There are 3 ways to turn a row about zero (a turn may also mirror it). The second row of each pair is the first, turned, with some noise. The first 27 pairs use one turn. New pairs use 2 turns, one after the other, and a turn may come again.
In the rows, zero is written as 128.
Some pairs, each with its turns in order after it:
[132 151 151 113 133 184 153 162]
[ 95  62 126  95 123 108 131 113] -> (0)

[111 147 161 172 137  99 101  95]
[ 84 107 108 118 129  96 140 169] -> (1)

[ 97 156 147 124 158 178  67 117]
[164  96  95 110 181 101  87 152] -> (0)

[200 121 167 166 164  87 156 124]
[164 100 164 119 112  85  92  57] -> (2)

[133 104 113 105 137  51 213 112]
[ 74 190 188 131  61 140 124 122] -> (0)

[120 191 193 116 124  91  84 113]
[149  93 142 107 141 185  84 197] -> (0)

[116 140 114 151 123 176 155  77]
[117 117 177 140  98 147 124 179] -> (2)

[126  80 108 134 138 138 102 128]
[156 104 103 152 146 137 112 153] -> (2)

[104  69 124  94 187 168 102 170]
[140 106  52 103 150 107  85 180] -> (2)

[104 104 138 149 123 169  82 100]
[179 118 101 149 158 112 101 111] -> (0)

[133  91 117 119 188 115 118  90]
[133  54 116 133 145 104 105 140] -> (2)

[154 126 130  69 195 137 146 131]
[147 125 171 137 145 131 192  80] -> (1)

[173 163 143 168  79  79  80 102]
[187 128 154 135 146 197 171 168] -> (0)

[166 154 153 113 164 156 131 160]
[112  92  96  68 115 122 136 138] -> (0)

[130  81 166 104 175  86 153 157]
[104  86 135 110 179 134 147  64] -> (1)

[114 193  78 144 104 108 142 166]
[127 147 132  85 118 197 176 106] -> (2)

[136 121 119 103  90 124 123  90]
[117 124 143 173 130 115 165 135] -> (2)

[108 128 137 138 115 117 162 134]
[108 133 121 133 100 136 120 112] -> (2)

[112  92 155 138 118 201 104  80]
[123 145 150 176 142 103  89 203] -> (2)

[135 176  48 102  93 112 137 122]
[185 176 127  86  82  98 110 120] -> (1)

[141 151 149 139  86 148 119  98]
[132 138 111 122 103 159 130 177] -> (1)

[133 140 136 117 178 119 104  82]
[105 136 123 140 136  94 192 132] -> (1)

[107 135 157 144 125 173 186 148]
[107 106 188 133 111 165 100 133] -> (1)

[106 140 127 148 128 159 100 113]
[122 145 133 163 125 118 125 171] -> (1)

[115  88 147 108 110 148 125 105]
[145 129 119 138 129 143  94  78] -> (0)

[123 133 115  81 142 172 177 202]
[177 121 210 137 149 162 105  91] -> (1)

[180 137 130 146 122 130  81 209]
[120 102  55 113 130 156 190 155] -> (0)

New pairs, each followed by its turns in order:
[161 123 116 138 150 178 115 167]
[176 126 115 125  90 121 167 119] -> (1) (0)

[ 95 127  75 169 116 103 209 150]
[156 105 150 147 179 125 140  41] -> (2) (0)

[146  48  94 138 136 102 176 137]
[147 148  45 147  89 147  95 108] -> (2) (1)

[ 84 149 188 103 158 140 108 117]
[ 94 129 101  70 118 127  73 114] -> (1) (2)

[131 116 183 107 162 181 107 124]
[124  82 120 137  77  72 135 129] -> (1) (0)

[135 112 133 126 158 119 137  84]
[145 147 106 164 101 140 116 121] -> (2) (0)

[ 98 139 102 146  99  84 189 173]
[146 120 180 130 188 115 126  62] -> (2) (0)

[140 125 135  74 152 140 170 126]
[ 76 126 122 153 160 122 148 151] -> (0) (2)

[111 112 177 151 135 128 162 156]
[148 131 124 182 134 152 146  98] -> (0) (0)

[179 104 119 158  99 134 120 117]
[135 122 138 119  74 160 151 111] -> (0) (1)

[106 137 108 172 137 100 129 119]
[125 143  91 102 149 104 113 121] -> (1) (1)

[ 61 116 181 133 170 181 160 137]
[ 50  95 158 153 177 127 107 168] -> (1) (1)

[138  89 104 167 133 115  91 139]
[133 128  82 143 115  82 116 104] -> (1) (1)

[152 190  92 165  56 127 161 135]
[172 198  94 161 160 101 194 122] -> (1) (2)

[110 126 110 143 109 104  91 102]
[101 157 138 137 154 127 146 159] -> (1) (0)

[127  98 187 141 201 150 135  93]
[163 150 115 180 174 115 191  96] -> (0) (2)

[129 107 168 122 126 146  90 174]
[147 159 108 175 111 109 102  92] -> (0) (1)

[109 132 102 132  84  77 130  78]
[165  99 152 166  91  83 121 111] -> (2) (0)

[118 123 164 132 155 182 151  32]
[ 95  82 102 108 214 140  82 156] -> (2) (1)

[117 127 128 104 212 151 164 131]
[ 88 125  94 153 171 142 169  97] -> (0) (2)

[161  85 164 128 158 157 151  92]
[141 146 105 161 117 192 149 151] -> (2) (0)

[ 88 128 128 129 159 116 148  89]
[ 88 142 144  92 144 114 115 148] -> (1) (1)

[113  93 152 118 101 155  97 151]
[158  91 140 153 137 151 121 156] -> (0) (2)

[ 85  61  79 125 153 132 106 106]
[146 115 100 197 136 115  80  88] -> (2) (1)

[126 143 148 147 122  88 158 148]
[110 175 119 121 105 135 145 150] -> (2) (1)

[111 140  96 135 159 149 128 122]
[129 115 131  93 152  97 138 115] -> (0) (1)

[139 135 181  73  99 142 185 159]
[ 85 132 106 194 135 116 113 192] -> (0) (2)

[132  98  84  98 118 119 199 113]
[116 139 152 185 125 145 166  74] -> (2) (0)

[148 105 139 122 166 150  67 130]
[192 158 125 133 116 100 143  96] -> (0) (1)

[101 109 150 172  76 146 132 164]
[163 130 134 145  99 107 119 196] -> (2) (1)

[141 158  97 166 150 133 141  97]
[113 136 124 105 112  99 135  73] -> (0) (2)

[133 150  60 141 123 142  84 111]
[132  80 170 101 121  96 165 101] -> (0) (1)

[163 110 130  60  95 166 121 117]
[158 146 185  84  93 117 139 163] -> (1) (2)

[ 76 117 172 165 167 140 120 140]
[140 124  74 133 184 120 103 153] -> (2) (0)

[125 177 173  74 111 134 139 104]
[ 87 125 160  66 156 111 115 132] -> (2) (1)

[147 113 148 133 140  69  96 155]
[156 168 116 109 105 162 158 157] -> (0) (2)

[137  86 125  96 110 102  87 114]
[154 128 169 101 138 150 149 172] -> (0) (2)

[ 75 114  90  90 120 108  95 106]
[131 100  97 115  92 166  93 158] -> (2) (2)

[118 116 138 139 138 142 105 143]
[119 107 123 149 130 108 119 121] -> (1) (1)

[115 143 129 155 103 126 149 111]
[104  94 113 123 130 153 134 130] -> (0) (1)

[158  82 157 130  72 147  92 152]
[171 132 138 207 109 113 118 115] -> (1) (1)

[131 163 115  90 142 141 130  85]
[118 127 103  93 132 155  80 145] -> (0) (0)

[132 118 164 154 104  92 181 104]
[117 196 140 141 157 155 104 121] -> (1) (1)

[125 122  94 108  99 144 158 148]
[141 138 117 134 122 139 159 176] -> (1) (1)

